There are 4 ways to turn a row about zero (a turn may also mirror it). The second row of each pair is the first, turned, with some noise. The first 28 pairs use one turn. New pairs use 2 turns, one after the other, and a turn may come again.
Known pairs, each followed by its turns in order:
[  2  -1 -10   9  12 -11]
[13 -8  5 13  4 -1] => zub

[-5 19 18 11 19 -1]
[-15   6 -21  -2 -17 -12] => nafa

[-13  13  12   1   9  15]
[ -1 -10  17 -14   3 -12] => dasif

[-16   2 -10   6   9  39]
[ 31 -16  14 -19   9 -10] => dasif

[-24 -28  -2 -17  -5   6]
[ -7 -28  28   2   2  12] => kezav

[-17  17  12  31  11   8]
[  3  11  14  12  -3 -38] => zub

[  7  -1  36  17 -23  11]
[ -8  21 -21  29  20  -5] => nafa

[-20  -1 -12 -16  24 -15]
[ 12 -37  -4  -6   3  -8] => zub

[  7   9   4 -26  -3   7]
[-10   5  -6 -25   7  10] => dasif

[-14  -9  24 -19 -15  -6]
[-12 -21  -1 -18 -11  22] => kezav

[-11 -10   2 -24   4 -11]
[ -1 -28  -3   1   0  10] => kezav

[ 13 -14   4   6  16  -7]
[ -5  -9 -16  13   7  -9] => dasif

[ 9 12 10 -4 -9 -9]
[ -6   3   2   2 -20   7] => zub

[ -5  11  10   3 -25 -10]
[ 13  17   0   9   9 -19] => nafa

[ 19  -2 -18  -9 -27   2]
[-19   6   1   9   7  33] => zub

[ 20  -4  15   9   4 -22]
[ -5 -10 -20  -8  23 -10] => nafa

[-26   8   0  -2  -2  30]
[-17  -6  20 -22   6 -22] => kezav

[ -1 -29 -26  10 -20  -5]
[ 27   3 -16  20 -19  19] => dasif

[-10   0  13  11 -23  -1]
[-11  13  21 -11  -5  -1] => zub

[-11  27 -33 -25   0  10]
[ 24  15  20 -22 -30  10] => nafa

[-10  -8   8  13 -29 -19]
[  1   9  36 -13  -6  10] => zub

[  3   3 -16   0 -20  24]
[ 12   8  25 -11 -11 -12] => kezav

[ 10   2   2 -12  32 -18]
[-14 -12  -8 -35  -1  -5] => nafa

[-14 -30  14 -32 -25   0]
[ -6 -34  21  -9 -21  29] => kezav

[ -6  10  -1   0   5 -21]
[-15   2  10  14   5   6] => dasif

[ -3 -14   9 -10   0   3]
[ -3 -12 -10  -7  -7   3] => dasif

[-10  13   7 -13 -41   0]
[ 19  35  14  13  11 -11] => nafa

[-11  25  13  13 -22  -4]
[  2  16  -8 -34   5   6] => kezav

New pairs, each followed by its turns in order:
[-31   3   8   0 -12 -23]
[-10  17   2  33   8  -7] => dasif nafa

[-17  -7  27  23   9   9]
[  3  -8  36   4  13 -12] => nafa zub

[  7  20   8  -7 -15  -7]
[ -1  -7  -9 -24   5  -8] => dasif kezav

[-8  4 -1 17  5  6]
[ -8   2  -3 -11 -12 -12] => kezav nafa

[ 20 -12  12   4 -10  -5]
[-22  14   8   7   6  -6] => kezav zub

[  6  -4 -18   1  -6   5]
[  2  16 -12   0   4   4] => nafa zub

[-13  -5 -11  26   1  31]
[-3 33 28 -5 -1 10] => nafa kezav

[  7 -11   6 -13 -21  -7]
[ 11   8 -13 -20 -11  -5] => kezav dasif

[  1 -15  -2   6   1  -7]
[ 5 12 11  5  5  3] => dasif kezav

[ 18  -9 -17  17   5 -14]
[  3  17   1  28  -3 -10] => kezav zub

[-8 -5 -1 11 -8  6]
[  4  -5  -2  -2 -12  -9] => zub zub

[ -4 -17  29  15 -14 -19]
[ 23 -10  18 -30   5  -6] => kezav dasif

[-12   5   9  17 -20  20]
[ -3 -15   8  -7 -26 -17] => zub zub

[-26   5 -14  22 -30 -15]
[  6  23 -28  28  14  -3] => dasif nafa

[ 10  -2 -17  14 -19  -2]
[ -5  15 -12  12 -20  -2] => kezav zub

[  4  11 -13 -40  13  12]
[ 15 -14  38  16  18  -2] => zub kezav

[ 10  -7 -18 -21   0 -37]
[-10 -31 -22  19 -21   6] => nafa kezav

[-13 -12  10  20 -18   2]
[-8 23 -4 11 21  9] => nafa kezav

[ 23 -10 -20  13   8   7]
[  5  17  17  20 -17  -6] => kezav zub

[  7   0 -18   0 -10  17]
[  3   3 -14  11   4  20] => nafa nafa

[22  3  4  8 -2 -2]
[  9  18   9  -2   0 -10] => zub dasif

[ -5  -4 -16 -21  -9 -17]
[  6   5 -17 -11 -23   4] => nafa zub

[-12   7  19  19 -10  16]
[ -4 -14  12  -3 -30  -5] => zub zub

[-11   9   4   0  -3  24]
[ 16  10 -10  16  -8  -4] => nafa nafa

[-17 -22   5  -8   9  -2]
[-5 -9 17 17 14 12] => dasif nafa

[ -1  12  -4   7 -16 -19]
[ -1  -3   1  -8 -23 -16] => zub dasif

[ 19 -16  -1   9   9  20]
[ 12 -13  -1  18   1  22] => dasif zub

[  7   9   0  -6 -10  -6]
[-2 -6 -9  8 -9  5] => nafa zub

[ -9  10  16  13  -4 -21]
[  3 -13   6   2   3 -28] => kezav kezav

[-13  -2  -5  -6  -5  -4]
[-12  -2   2  -5   6   9] => kezav nafa

[ 19 -10  14 -10  16  -5]
[25 -1  0 -5  3 18] => zub nafa

[ -3 -18  -6  -8  17   4]
[  5 -13  -2  16 -14 -11] => kezav dasif

[ 23 -31 -13   2  11 -25]
[-19 -28   9  34  -6   3] => nafa kezav

[ -4 -17   4 -11   0   8]
[-20  -3   1  -7   2  -4] => nafa kezav

[  6 -20   5  -2  -9  -8]
[-2 15 -8 -7 -1 19] => zub nafa

[ 19  16   8 -21  17 -24]
[ 18 -38 -11  -1  -4 -11] => nafa kezav

[ -4  15   3 -28  -2 -27]
[-36   4  -1 -10  12  14] => nafa dasif

[13  8  3  3 -3 -3]
[ -4 -10   4   7  -7  -5] => dasif zub

[-21  21  -6   1   6  -4]
[ 17  -1  20 -15   1   5] => zub zub

[12  4  5 -3 -8 -1]
[  5   0  -6   6  -1 -14] => nafa kezav

[ 1 19  0 -3 18 -4]
[  9 -18   9 -14  -4  -4] => kezav nafa

